The rows come from 5 hidden closed curves, with some noise, and rows from the same curve form a group. Each curve winds through 8 dimensions. The rows are also pushed far along 5 directions, which tell nothing about the answers.
(in the rows, 128 means zero)
Known rows, each followed by its group:
[129 105 111 149 132 127 134 148 151 106 112 125 133 164 140 105 133 144
 125] | F
[128 142 114 152 123 121 114 137 115 126 137 144 148 113 133 182 113 143
 139] | P
[104 149 135 126 138 113 121  94 139 145 108 114 126 118  93 175 104 114
  91] | P
[120 127 119 113 124 166  96 143 119 136 161 154 112 132 130 115 120 126
 103] | Q
[124 131  97 114 125 158 122 131 112 142 156 149 112 127 131 151 139 156
 134] | M
[120 137 121 125 163 127 111 155 119 153 138 150 111 170 100 146  92 106
 124] | F
[121 127 126 119 124 113 129 132 123 122 147 142 143 125 137 116 145 132
 153] | W
[114 133 114 115 139 144 111 122 124 137 154 136 100 117 116 131 121 139
  99] | Q
[110 125 132 105 130 156 111 120 113 151 147 120  96 127 116 116 138 138
 109] | M
[132 141 103 114 139 133 101 125 114 121 152 170 143 127 151 163 121 123
 145] | Q
[132 158 141 127 126 103 110 120 103 126 115 132 154  84 127 146 117 116
 124] | Q
[153 152 139 130 116 104 116 136 107 122 152 139 151 123 135 112 145 103
 141] | Q
[131 113 112 110 138 141 118 161 128 128 151 166 125 159 144 135 131 135
 142] | Q
[121 132 141 126 119 146 116 112 121 126 146 144 127 117 127 156 126 132
 121] | P
[163 127 119 142 148 117 104 166 136 109 152 177 149 203 145 120 116  87
 147] | W
[149 111 140 142 119 100 168 146 150 111  83 128 171 126 139 129 138 140
 165] | F
[131 148 101 111 122 130 105 119 109 125 172 154 145  91 151 141 143 140
 146] | W
[130 137 145 126  91 123 132 109 118 134 135  87 128  72 125  89 159 135
 117] | F
[138 119 127 154 131 103 144 142 143 117 107 107 138 135 127 104 129 129
 136] | P
[117 108 123 128 113 143 142 136 136 144 128 124 130 129 130 151 139 160
 152] | W
[140 132 130 126 119 125 124 127 132 120 121 139 151 112 137 143 129 129
 136] | F
[114 109 101  90 129 192 109 125 127 141 165 148  83 125 139 117 136 150
 106] | Q
[156 137 137 135 115 104 135 124 110 121 115 114 151 114 139 127 149 124
 161] | F
[135 151 119 144 136 104 134 129 119 133  99 140 162 112 124 184 105 130
 150] | F
[114 118 156 120 115 143 130 121 131 142 136 118 119 117 121 117 122 115
 129] | W
[113 108 101 117 131 163 122 148 137 143 133 154 119 145 126 187 119 169
 128] | F
[127 120 135 140 137 126 114 158 113 116 162 150 126 156 147  96 123 112
 155] | W
[130 128 127 138 147 117 137 121 140 132  69 122 146 154 112 153 116 138
 132] | M
[112 123 129 104 112 153 147 127 136 136 125 139 122 119 120 140 137 142
 121] | M
[117 133 112 144 127 136 126 127 134 137 147 137 131 146 121 140 119 128
 128] | W
[120 167 124 150 140 109 112 113 107 116 145 145 138 126 117 139 102 104
 129] | M
[123 125 131 137 113 137 125 125 121 140 125 124 141 125 132 153 142 154
 133] | M
[151 119 151 133 141 103 137 134 148 112 120 121 125 148 120 119 108  84
 136] | M
[140 112 125 118 136 140 117 147 121 114 130 146 127 136 152 125 124 129
 141] | P
[109 115 157 108  99 147 142 101 139 125 130 102 109 106 119  95 153 134
 111] | F
[ 90 113 129 135 111 159 144 124 132 138 102 119 120 126 122 152 124 162
 117] | F
[125 144 134 107 139 118 106 119 109 119 149 136 116 111 125 101 126 106
 116] | F
[127 113 113 127 137 142 133 142 144 115 135 146 120 176 137  84 135 125
 125] | F
[114 118 116 111 125 145 141 133 130 125 139 133 115 124 136  93 149 149
 117] | M
[131 113 160 110 123 100 153 116 163 129  86  92 132 120 102 101 144 117
 112] | F
[143 142 134 143 132 108 101 122 116 112 152 122 131 131 146 111 115  85
 132] | P
[132 159 109 136 119  95 139 112 122 136  92 120 165  99 114 204 134 150
 124] | W
[118 130 124 125 101 132 127 135 135 151 119 118 143 100 114 172 125 149
 116] | P
[159 147 107 147 142  87 138 151 131 109 102 159 185 151 144 124 129 117
 155] | F
[141 125 116 134 150 110 127 142 142 114 115 132 134 137 133 112 119 124
 129] | F
[ 92 128 107 120 137 156 119 113 136 138 141 145 114 144 119 140 113 138
 111] | W
[134 117 118 112 126 138 132 132 143 133 113 131 130 124 127 142 137 150
 121] | M
[119 120 128 112 111 141 142 115 127 123 141 114 117 108 144  72 168 149
 114] | M
[140 127 112 134 157 126 130 135 131 125 116 141 125 165 130 139 115 124
 141] | Q
[145 121 153 143 127 107 150 145 140 138  93  98 132 155 107 133 120 110
 126] | W
[131 125 111 120 126 154 112 133 119 124 129 153 135 134 150 163 117 134
 137] | P
[134 124 108 130 149 117 128 152 123 132 114 148 140 154 130 149 127 145
 140] | M
[119 117 140 123 149 136 105 156 126 137 153 135  94 156 111 119 103 109
 112] | P
[101 128 135  94 130 153  92 132 120 144 172 143  94 119 115 113 113 110
  92] | Q
[132 142 128 133 125 123 122 119 113 119 115 133 145  91 138 155 125 143
 128] | Q
[117 103 120 123 144 164 126 166 138 154 139 137  91 181 109 124 114 138
 113] | Q
[137 167 111 137 133 121  93 139  98 141 136 168 160 122 121 185 102 119
 131] | Q
[139 177 127 130 103 119 106  82  93 122 181 131 141  77 133 135 148 113
 139] | P
[112 124 122 134 103 146 128 124 118 120 157 128 122 125 141 119 154 146
 137] | W
[148 114 126 131 135 122 152 135 139 107 121 118 115 136 136  83 136 121
 148] | M
[130 164 165 124 155  88  98  95 104 118 156 128 117 138 113  82 107  43
 132] | W
[136 114 130 129 134 111 153 133 143 116 112 125 135 140 146 131 132 125
 140] | M
[126 125 114 131 114 132 134 141 117 117 148 134 132 124 155 102 148 143
 138] | P
[115 137 153 139 100 108 146 104 130 130  96  94 151  88 122 136 132 127
 119] | P
[129  83 141 108 112 145 150 140 165 140  90 101 122 122 122 123 142 154
 117] | W
[118 151 127 117 129 130 105 137  86 147 162 150 122 109 128 159 117 125
 137] | W
[130 141 138 134 155 122 115 140 119 131 100 153 133 162  98 170  87 102
 143] | M
[118 131 185 113 124 123 121  90 136 135 115  91 106  97  91 116 119  96
  94] | P
[110 143 168 112 114 122 127 105 111 154 121  98 113  83  90 144 121 115
 113] | P
[126 113 146 115 120 147 141  99 139 142  93  95 115 109 116 130 137 142
 120] | M
[105  79 138 125 132 158 128 146 159 128 113 127 109 166 127 131 117 144
 127] | W
[139 183 143 150 124  73 130  83 124 146 106 103 162 103  81 204 117 101
 131] | P
[135 136 160 113 122 129 133 105 118 134 115  94 103  90 109  91 147 126
  92] | Q
[146 114 150 146 127  93 132 152 146 116 123 103 136 130 125  83 129 112
 132] | Q
[156 144 137 151 143  83 115 148 121 130 125 128 147 135 112 161 113 111
 140] | Q

New rows, each followed by its group:
[151 119 132 134 118 126 134 150 136 118 117 129 142 141 126  96 136 122
 154] | P
[120 140 137 132 131 111 127 126 116 136 134 116 122 130 118 125 123 110
 123] | P
[ 92 139 106 115 130 148 112 111 130 141 134 150 129 122 120 168 104 131
 110] | Q
[168 148 170 139 118  72 124 114 108 107 142 111 158  98 143  71 145  73
 169] | W
[125 125 142 119 100 124 142 106 126 143 109  90 132  85 123 118 169 160
 120] | M
[143 116  95 138 130 114 122 169 123  98 148 169 163 142 181 105 136 138
 175] | Q
[153 134 119 152 141 111 103 136 125 110 126 151 163 161 148 140 129 121
 146] | M
[135 107 145 131 125 146 112 138 125 125 152 124 110 158 139  83 144 121
 130] | M
[133 130 112 124 113 135 118 146 122 138 134 135 135 117 127 136 127 135
 133] | P
[102  92 141 127 125 164 127 157 132 130 151 136  99 153 137  91 123 137
 129] | W
[141 153 107 145 146 135 102 128 102 120 167 158 124 169 127 123 122 107
 153] | M
[ 95 163 124 142 131 125 124  99 116 141 124 137 134 109  99 190 106 138
 112] | P
[147 148 120 125 140 113 102 143 116 132 173 155 136 139 133 116 124  98
 132] | W
[135 145 115 137 129 125 126 121 130 125 125 131 137 145 120 117 125 111
 136] | P
[135 141 134 126 139 114  95 129 110 118 152 152 138 132 139 134 107  86
 149] | Q
[108 114 117 142 130 127 134 155 140 143 133 141 137 141 123 140 117 149
 139] | W
[114 118 122 141 128 141 120 131 138 135 123 122 125 144 131 154 105 124
 112] | P
[131 134 154 121 129 116 122 116 117 145 102  99 120 133 106 131 126 106
 123] | F
[124 108 124 128 117 143 122 161 118 126 147 138 120 129 146 128 138 154
 135] | W
[131 156  91 141 130 114 115 118 105 127 155 134 139 104 141 157 130 142
 136] | P
[130 128 140 136 139  94 115 141 141 139 145 121 131 137 105 116 115 102
 131] | W
[109 143 131 118 130 146  86 122  91 123 175 143 100 131 133  99 127 106
 107] | F
[100 128 143 115 109 155 126 118 126 155 145 117  99  98  92 138 130 151
 100] | P
[139 124 138 120 116  96 147 126 140 127 105 109 152 113 128 106 143 118
 150] | Q
[125 105 106 131 120 135 157 155 148 105 116 150 144 127 154 131 135 162
 138] | M
[143 130 133 147 117 101 148 113 126 123  86  92 155 102 126 106 158 155
 141] | M
[140 120 117 148 115 135 129 154 130 134 128 140 146 138 137 171 126 147
 142] | W
[107 132 116 136 131 121 127 115 135 121 133 140 143 125 133 128 125 134
 138] | W
[118 119 118 132 101 135 150 105 156 137 104  97 139  99 120 132 158 174
 106] | M
[124 144 124 124 119 108 128 112 122 153 113  98 136 100 113 161 124 118
 119] | P
[106 133 148 118 118 130 114 112 113 131 128 105 112 110 119 104 136 123
 102] | F
[121 160 138 132 112  94 104 101  99 139 160 121 144  80 114 167 130 117
 148] | W
[128 122 123 128 115 142 108 135 113 118 179 135 119 122 157 124 143 130
 127] | P
[129 121 145 114 128 124 110 130 122 129 149 124 116 116 133 105 136 118
 114] | M
[123 133 130 124 121 113 118 132 121 136 138 113 126  89 122 117 124 128
 128] | Q
[149 140 131 150 135 101 131 132 122  96 134 138 147 137 138  93 136 118
 154] | P
[118 108 133 127 103 145 152 142 144 142 112 124 132 114 114 149 146 175
 127] | P
[122 137 130 130 118 115 126 131 120 120 115 124 146 102 132 115 123 124
 122] | P
[144 100 132 137 154 131 126 156 140 128 134 131 113 172 134  99 112 112
 152] | W
[154 145 106 122 104 128 132 124 109 109 158 144 156  79 174  91 166 144
 140] | W
[109 141 105 119 114 132 128 112 113 131 117 123 139  81 145 146 129 148
 118] | P
[134 137 133 122 113 112 145  94 123 116 105  97 139  83 145 110 152 132
 132] | P
[126 135 110 128 137 118 109 133 132 132 146 132 126 146 128 136 116 108
 108] | P
[172 128 153 145 116  83 147 133 135 120 101  82 142 114 126 101 148 112
 135] | W
[105 141 118 100 131 145 122 112 129 158 120 130 112 117  93 163 117 137
 100] | P
[115 130 128 109 132 149 122 101 125 130 126 113 102 117 127  99 124 113
 110] | P
[114  92 111 134 112 158 154 153 170 146 100 109 121 162 115 119 128 151
 112] | P
[124 126 130 126 118 143 135 119 136 110 127 143 135 127 140 131 126 122
 129] | M
[138 125  99 153 140 109 150 141 165 124 101 151 167 167 121 179 115 141
 148] | F
[115 163 118 136  98 128 142  96 111 130 129 132 150  90 116 152 143 145
 136] | M
[102 138 134 114 134 140 101 124 115 140 154 141 115  99 121 139 104 122
 107] | W
[147 107 139 124 126 140 138 122 140 120 106 113 124 140 134 105 144 133
 139] | M
[133 175 129 136 131  96  87 119  85 110 163 147 144  92 136 123 110  88
 135] | P
[128 162 133 128 122 103 121  96 104 113 148 138 152 102 143 109 140 108
 148] | W
[114 137 110 112 119 144 120 112 124 153 130 134 129 123 126 183 126 137
 117] | P
[112 125 119 118 117 132 153 126 149 135 122 114 118 112 107 117 137 150
 106] | M
[108 113 122 127 104 130 159 117 139 137  95  97 139  87 140 157 145 174
 115] | P
[110 134 155 112 121 122 118 109 123 142 129 105 118  65 113 120 116 123
 103] | W
[115 136 120 139 139 138 102 116 120 136 128 138 130 134 128 174 108 136
 117] | M
[117 127 133 129 119 141 118 132 133 143 114 127 133 139 104 136 131 144
 116] | M
[150 120 126 116 137 121 127 146 125 122 151 130 116 133 136  92 150 128
 133] | Q
[152 154 131 109 127  97 110  97 105 103 148 131 143  80 152  97 148 100
 145] | Q
[123  96 142 116 113 155 147 142 136 126 128 130 115 128 138 110 142 148
 139] | F
[104 123 122 124 104 130 164 119 131 140 106 117 140  86 135 177 137 174
 126] | M
[140 136 134 118 123 122 111 120 109 134 151 102 109 113 134  97 134  96
 130] | P
[116 121 132 141 127 113 131 141 136 126 142 128 137 129 130 103 126 131
 144] | W
[139 123 128 120 140 122 136 150 133 142 121 136 132 140 127 119 123 122
 132] | W
